There are 4 ways to turn a row about zero (a turn may also mirror it). The second row of each pair is the first, turned, with some noise. The first 36 pairs use one turn. New pairs use 2 turns, one after the other, and a turn may come again.
Some pairs, each with its turns in order after it:
[-1.00  0.59 -5.98 -4.10 -0.06  2.70 -1.58 -1.76]
[-5.71 -0.78  3.48 -0.40  1.37  3.40 -2.47 -1.22]
z_648

[ 1.96 -1.70 -2.24 -2.66  2.59  2.88 -3.90 -1.51]
[ 2.45 -2.06 -3.61 -0.35  2.21  1.00  1.57  4.39]
z_598

[-1.32  1.14  0.10 -5.15  2.01 -1.04 -0.79 -3.60]
[-0.41 -3.47  3.65  0.43  0.08 -0.62 -4.07 -1.82]
z_648

[ 0.08 -4.90  0.37 -0.92 -0.44  0.44 -3.62 -2.54]
[ 1.73  0.89  0.62 -0.11 -6.36 -0.36  0.59  0.51]
z_571

[-3.06  3.84  0.73  0.78 -0.44  3.24  0.50  3.07]
[ 1.54  2.58  2.10  0.59 -3.48 -3.33 -0.61  2.19]
z_598

[-1.81  3.39 -0.22  2.42 -2.38 -1.36  0.59  1.81]
[ 2.31  2.80  1.90 -0.95  2.38  0.40  2.67  0.30]
z_648

[ 0.63 -1.35 -0.45  0.42  0.67 -2.22 -2.07  0.66]
[ 1.30  1.05 -0.91  2.32 -0.96  0.29  1.31  1.46]
z_571

[ 1.74 -1.75  1.56 -0.73 -1.40  0.29 -2.26  0.06]
[ 1.58 -0.60 -1.84 -1.74 -0.66  0.08  2.58 -0.21]
z_896

[-1.21 -0.01  2.21  1.28 -4.01  0.89  1.69  0.41]
[-0.73  2.57  0.17 -1.37 -0.90 -3.01  0.21 -2.91]
z_598

[ 2.48  2.27  0.19  1.84  3.43  1.61  2.47 -0.94]
[ 1.50 -1.07 -0.66 -3.97 -1.08  0.22 -1.55  3.65]
z_648

[ 2.28 -0.33 -2.48 -0.58 -1.98 -0.23 -2.77 -2.43]
[-0.31 -0.07 -0.76  0.59  0.42  4.54 -1.68 -2.20]
z_648

[ 0.79  1.36  2.47  0.07 -0.37 -0.57 -4.11  0.97]
[ 2.31  3.00 -1.16  1.78  1.74 -0.75 -2.91 -0.45]
z_648

[-2.12  0.42  1.83  1.37 -1.10  0.76  4.52  3.65]
[-3.49  1.60 -0.08  2.62 -2.20  2.92 -1.09  3.47]
z_896

[-3.32  1.66  1.46  3.39  3.74 -0.78  1.97  0.15]
[ 2.79 -0.90  2.17  0.12 -0.61 -2.35  1.81  4.85]
z_648

[-0.04 -0.83 -0.04 -0.99 -0.82 -2.51 -0.04 -0.47]
[ 0.56 -0.40  1.33  1.85 -0.48 -1.28  0.33  0.37]
z_571

[ 3.06 -0.19 -3.98  0.53  1.97 -1.83 -3.08 -1.86]
[ 0.40 -0.98 -1.43  0.24  1.14  5.79  1.67  2.12]
z_598

[ 3.12 -1.11 -2.57  4.10  1.07  0.11 -1.63 -1.43]
[-0.90  3.91 -4.48  0.47 -1.62 -1.31  1.37 -0.90]
z_571

[ 1.45 -0.50  1.18  0.73 -0.48  3.18  1.20  1.42]
[-0.52  1.79 -2.92  1.07 -0.40 -2.44 -0.69  0.00]
z_598

[ 0.82  1.08 -2.20  1.98  1.14 -0.57  1.39  2.18]
[-0.61  0.66 -2.74  1.81  2.55  0.09 -0.85 -0.34]
z_571

[ 3.53 -3.81 -1.98 -3.05 -0.23 -3.20  0.20 -0.59]
[ 1.76 -0.53  0.32  5.22 -3.48 -1.93  0.72 -2.81]
z_571

[-3.12 -0.79 -1.85 -1.44 -0.70  1.16  2.47  5.65]
[ 4.13 -0.87 -0.10  3.46 -3.08 -3.21 -0.94 -2.77]
z_598

[ 0.04  3.48 -1.04 -5.47  1.98 -2.62  0.62 -2.41]
[ 4.05  1.17  4.91  0.95  3.04 -1.88 -0.22 -2.91]
z_571

[-0.48 -0.17  3.25  2.27 -0.27 -1.36 -1.02  2.00]
[-0.27 -1.73 -0.79  0.28  0.40  1.41  2.49  3.02]
z_571

[ 1.34  2.07  3.38 -2.72 -0.45  0.21 -0.92  0.28]
[ 1.88  1.34  0.18 -1.33 -0.23 -2.62 -2.90 -2.37]
z_648

[-0.99 -1.62  0.89  0.87 -6.83  2.38 -0.85 -0.95]
[-2.70  4.06 -1.78 -3.58 -3.37 -0.62  3.49 -1.05]
z_896

[-1.57 -1.36  1.34  4.14  1.30 -0.40  1.61 -1.47]
[ 0.25 -1.19 -3.22 -2.15 -0.35 -2.71  1.20  2.47]
z_571

[-1.31 -0.74  1.12 -0.96  1.04 -1.16 -0.18 -0.34]
[ 0.08  0.24 -0.30 -0.43  2.45  0.04  0.05  0.99]
z_896

[-3.92 -1.24  6.44  1.20 -0.17 -1.31 -2.73  3.97]
[ 0.15  1.81 -0.63 -3.96  0.54  3.44  0.85  7.15]
z_896

[-1.84  3.27 -0.25 -0.19 -4.14 -1.76 -4.65 -2.03]
[-1.98  0.16  0.49 -6.90  0.38 -1.15 -0.50 -1.78]
z_896

[ 1.74 -0.88  1.51 -0.25  0.76  1.43 -0.33 -3.31]
[-2.07 -0.28 -2.40 -2.27  1.56 -0.48  0.70  1.49]
z_598

[-1.49 -0.47 -0.42 -0.86 -2.67 -3.86 -0.79  0.68]
[ 1.13  0.01  2.74 -0.42  1.03  1.23  1.02 -3.20]
z_598

[-0.05 -1.57 -1.78  2.40 -0.33  0.38  0.60 -2.48]
[ 1.25  2.80  1.30  1.05 -0.54 -0.90  0.28 -1.80]
z_896

[ 1.72  2.17 -1.94  0.45  3.95  3.69  4.62 -0.21]
[-1.09 -1.94  3.38  6.43 -1.34 -0.67 -0.12 -0.88]
z_896

[-2.57 -4.48 -1.03 -1.68 -2.39  0.19 -2.91 -3.28]
[ 0.45  4.02 -2.19 -2.65  2.15 -3.97  2.60 -1.22]
z_896

[-0.68  5.77 -0.88  0.54  1.89 -1.32  2.42  3.18]
[-1.69  0.80  3.60  3.80 -4.62  0.59 -0.43  1.40]
z_598

[ 2.88 -2.64 -1.21 -0.74 -0.68  1.12  1.05  1.03]
[-2.70 -0.75 -3.26 -1.11 -0.70  0.66  0.75 -0.96]
z_648

New pairs. What belongs after each?
[-2.96  0.70  2.18  4.33  2.06  2.35 -2.64 -0.16]
[ 2.82 -1.60 -0.84  4.94 -1.43 -2.02  2.66  1.02]
z_571 z_598

[-1.62  1.86 -1.93  0.66  4.43 -2.44  1.65 -1.18]
[ 0.10  1.94  0.67 -0.95  3.38  1.75 -3.10  3.53]
z_896 z_598

[ 0.81 -2.12 -2.76 -0.92 -0.92 -1.63  0.00  0.88]
[-0.18  3.15  0.61 -2.06 -0.51  2.38 -0.64 -0.74]
z_571 z_598

[ 0.77  1.19  2.02  1.92 -1.40 -0.38 -0.85 -1.02]
[-1.39  1.67 -0.26  0.33  0.80  0.46  1.22 -2.47]
z_648 z_571

[-0.16 -1.60  3.13 -1.57 -0.85 -2.38  0.49  2.19]
[-0.09  0.86 -1.71  0.67  0.53  1.99 -4.14 -1.46]
z_896 z_571

[ 2.29 -0.46 -0.82  1.17  0.71 -2.05  1.43  3.35]
[ 2.03  2.96 -2.73 -0.93  0.36  1.23  0.97  0.57]
z_896 z_598

[ 0.36 -1.11 -3.76  3.43  0.18 -0.49 -1.91 -4.04]
[ 0.36  0.78  1.11  1.86 -4.72 -1.68  3.06  2.36]
z_648 z_896

[-1.27 -2.53  1.45  2.16 -0.97  3.08  0.41  3.56]
[-2.84  0.35  1.15  1.25  4.45 -1.66 -1.15  1.07]
z_648 z_571

[-0.64  1.31 -1.29  0.99 -2.83  1.20  2.78 -1.09]
[ 0.42 -0.96  2.78  3.52  1.26 -1.35 -0.42 -0.22]
z_571 z_648

[-3.34  1.45  1.20 -1.30 -0.42 -0.03 -1.75 -2.55]
[ 1.25  1.09 -1.21 -1.14  0.79 -3.74 -1.80 -2.31]
z_571 z_648

[ 2.70 -1.86 -4.07 -4.10 -0.93  0.49 -0.63 -1.49]
[ 2.57  2.48 -0.63  0.73  2.05 -0.31 -2.80 -4.44]
z_896 z_896

[-2.17  3.95 -4.68  0.37 -2.35  0.81  0.61  0.36]
[ 2.35 -3.63  0.60 -4.38  2.01  2.60 -0.64 -1.27]
z_648 z_571

[-4.75  0.16 -2.36  0.06 -0.45 -0.21 -0.81 -1.41]
[ 1.32  1.93 -1.25  1.58  3.73 -2.11 -1.82 -0.76]
z_571 z_648

[ 1.66 -0.30 -1.32 -1.00  0.51  0.30 -0.16 -0.21]
[ 0.43  0.20 -1.30  0.42 -1.25  0.26 -0.82 -0.66]
z_598 z_598

[-1.46  2.98  1.27  0.57  1.43  3.25 -1.58  1.30]
[ 1.90  2.31  0.70 -0.43  3.34 -2.33 -1.07 -0.11]
z_648 z_648

[ 2.26 -0.11 -0.87  0.32  2.36 -1.82 -0.07 -1.23]
[ 2.85 -0.47  0.86  0.58 -0.23  0.51  1.96 -1.62]
z_896 z_896

[ 1.52  0.77  1.46 -0.82  0.84 -1.45  1.74 -1.78]
[ 1.44 -1.31  1.06 -1.57 -0.26 -1.55 -2.63 -0.42]
z_598 z_598

[ 1.19  0.00 -1.12 -1.53  1.16 -0.12 -1.85  1.34]
[ 2.27  0.40 -2.17  0.66  0.05 -0.18 -0.35 -0.51]
z_896 z_896

[ 0.40  1.89  1.04 -1.04  0.88 -0.78 -3.33 -1.96]
[ 3.24 -2.03  0.45  0.48 -1.52 -0.50  0.48 -1.56]
z_896 z_571

[-1.91  3.78 -0.60  3.39 -1.01 -2.31  3.44  0.31]
[ 2.52  3.62  2.62  0.64 -2.46  0.22  0.05 -3.46]
z_598 z_648

[ 0.39 -1.11 -1.46  2.40 -1.20  2.20  1.22 -1.82]
[-2.93  1.87  1.59 -1.69 -1.06 -0.02  1.32 -0.94]
z_896 z_598

[-0.38  1.78 -0.50 -1.53 -1.31 -3.46 -1.95 -1.75]
[ 2.47  0.98 -1.88 -2.47 -1.32 -0.07  2.62 -1.40]
z_648 z_571

[ 3.32 -0.71 -0.44 -3.39 -3.78 -2.06  3.92  1.65]
[-0.27  5.74  2.64  2.89  1.83  1.34 -0.60 -2.54]
z_598 z_896

[ 1.80 -4.03 -1.14  5.55 -1.06  4.61  0.67 -3.85]
[ 0.63  5.68  3.87  2.26  0.43  0.26 -5.64 -2.12]
z_598 z_571

[-1.07  3.87 -1.08  0.49 -1.40 -2.61 -2.62 -1.47]
[-3.21  1.02 -1.68  0.77  1.97 -0.76 -1.50  4.15]
z_648 z_598

[-0.07 -1.61  4.59  2.24  0.25 -3.77 -2.37 -4.68]
[-3.83 -2.99 -2.25  1.96 -0.61 -2.77  1.28  5.53]
z_896 z_598

[-0.25 -0.86 -0.18 -3.77 -1.87 -2.23 -0.29  0.81]
[ 1.94 -2.92  1.38  1.83 -2.22  1.21 -0.59  0.89]
z_648 z_648

[ 0.23  2.80  0.95  1.58  2.22  0.74  2.24 -1.97]
[ 0.74 -1.52 -1.06 -4.02 -0.94  1.16  1.70  1.39]
z_896 z_571

[-0.15 -4.70  3.73 -1.08 -1.85  3.13 -1.39  3.98]
[-2.57  3.61  1.91  0.67  3.73 -4.46 -0.72  3.07]
z_648 z_571

[-0.45  0.59  1.16 -2.15 -1.70 -1.60  4.27  1.34]
[-1.81 -0.27  1.21 -3.47  0.75  1.07 -1.54 -2.98]
z_598 z_598

[ 0.48 -2.68 -2.35  3.98 -0.61 -0.23  1.22 -2.03]
[ 0.78  0.68 -4.04  1.04 -3.37 -2.43 -0.11 -1.90]
z_648 z_598

[-3.16 -2.46  3.07 -0.65 -1.11 -1.82 -0.68  3.83]
[ 3.46 -0.30  0.22  4.40 -2.50 -0.70  1.60  1.41]
z_896 z_598

[-1.17  2.72  1.22 -0.31 -1.37 -0.04 -0.85 -2.43]
[-1.68 -1.05  2.39  0.96  1.41 -2.60  0.48  0.66]
z_571 z_598

[-0.57 -4.68 -1.10  1.00  1.28 -1.59 -0.82  0.66]
[ 1.11  0.65 -1.41 -1.26 -3.72  0.02 -2.35 -1.62]
z_571 z_896

[ 0.64 -0.48  0.65 -1.10  1.59 -0.10  0.97  3.51]
[-0.21  2.27 -0.04 -0.77  0.58  2.20 -2.50 -0.02]
z_598 z_598

[-0.54  0.07 -3.24 -1.18 -1.94 -1.34  0.00 -1.82]
[ 1.19 -2.10  1.84  2.00  1.17  1.72 -1.06 -0.34]
z_896 z_648

[-0.49 -1.23  3.29 -0.54 -3.77 -4.45 -0.33 -2.01]
[ 2.49  1.68  1.37 -1.80  1.38  0.21 -4.31 -3.96]
z_896 z_571

[ 1.43 -1.97  1.52 -3.54  0.42 -0.67  0.90 -1.04]
[-1.50 -2.93 -0.20 -1.22 -0.93  1.42  1.35  2.90]
z_896 z_648

[-1.63  0.69  1.34  0.90 -0.82  1.07  0.82 -0.09]
[-2.24 -0.24  0.59 -0.17  0.10  0.18  0.47  2.06]
z_896 z_896

[-0.98 -0.45  4.83 -0.27 -1.73  0.48 -3.94 -0.96]
[-3.04 -1.86  1.17 -3.62 -0.15 -3.42 -0.30 -1.99]
z_896 z_648

[ 1.38 -1.01 -1.34  2.22  0.27 -0.94  2.39 -3.31]
[-3.14  0.58  3.01  1.54 -1.45  1.39 -0.11 -0.87]
z_598 z_648

[ 1.73 -0.14 -2.60 -0.30 -1.64  1.57 -1.65 -3.93]
[-0.55  1.40 -0.34  0.67  3.67  1.88  0.33 -3.90]
z_896 z_896

[-0.28 -0.30 -1.27  0.44 -0.07 -1.15 -1.15 -2.32]
[ 2.23  0.24  0.45 -1.17  2.02 -0.03  0.27 -1.02]
z_571 z_648

[ 2.10  0.54 -3.03 -3.08  3.99  2.84  1.65 -0.32]
[ 5.69 -2.26  1.66 -0.99  2.74 -2.40  0.00 -0.20]
z_648 z_598

[ 1.57 -2.19 -0.16 -2.90  0.60 -1.18  0.07  0.42]
[ 2.27  0.51 -2.10  0.10 -2.09  2.14  0.85 -0.67]
z_571 z_648

[-2.04  1.50 -2.32 -1.41  0.04  2.56  2.21 -1.24]
[-0.85  1.69 -4.52 -0.49 -1.57  0.35 -0.37 -1.24]
z_598 z_896

[-1.76  3.54 -0.02 -2.03 -0.96  2.97  1.67 -2.54]
[-1.06  0.92  2.41 -1.12  2.86 -3.56  1.94  0.97]
z_648 z_598

[ 0.36  0.56  0.23  0.30  2.06 -1.57  3.85 -0.91]
[ 0.39  1.46 -0.50  0.88 -1.63  0.78 -0.82  3.84]
z_896 z_648

[-0.45 -1.15  2.41  2.11  0.72  0.24 -0.89 -0.36]
[-2.63  1.16 -1.08  1.57  0.74  0.73  0.76  0.38]
z_648 z_571

[-0.61  0.93 -2.16  1.05  0.66 -2.82  2.85  0.40]
[ 2.16  1.84 -2.28  1.55  1.36 -1.05  0.99  1.99]
z_571 z_571

[-1.95  1.50  1.26  2.07 -1.66  0.26  3.06  1.93]
[ 1.48 -1.74  0.27 -3.99  0.50 -2.17  1.48 -2.29]
z_648 z_648

[-0.38 -1.38 -1.30 -0.09  0.28 -1.60 -2.96  1.13]
[-1.48  0.65 -2.21  1.21  0.84  0.10 -0.43  2.14]
z_598 z_598

[ 1.84  2.74  1.76  0.26 -2.70  0.71 -0.49  1.10]
[ 0.53 -0.58  1.35 -2.54  1.41  1.19 -3.25 -0.57]
z_648 z_648

[ 0.28  0.13  2.55  1.93  0.46 -2.70  0.87  3.90]
[ 0.19 -2.05 -5.07  0.59 -0.26 -0.28 -2.21  0.13]
z_571 z_571

[ 1.38  1.21  4.26 -5.13 -0.83 -3.76  4.45  1.30]
[ 1.63 -7.21 -1.03  1.86 -0.33  1.31 -1.56 -4.56]
z_648 z_648

[ 0.61  1.86  0.38 -1.64  0.33 -3.27 -0.35 -1.12]
[-3.71  0.37  0.66  0.80  0.49  0.33 -2.11 -0.09]
z_571 z_598

[ 3.03  0.55 -1.23 -2.50  2.05  0.87 -2.11 -1.43]
[ 1.64 -0.94 -2.14  1.26 -2.32 -3.01  1.60 -1.20]
z_896 z_571

[-3.15 -0.94 -0.85  2.90  3.65 -1.05 -6.48  0.61]
[ 1.29  1.21 -0.51  0.42 -0.79  7.62  2.71 -3.56]
z_598 z_571

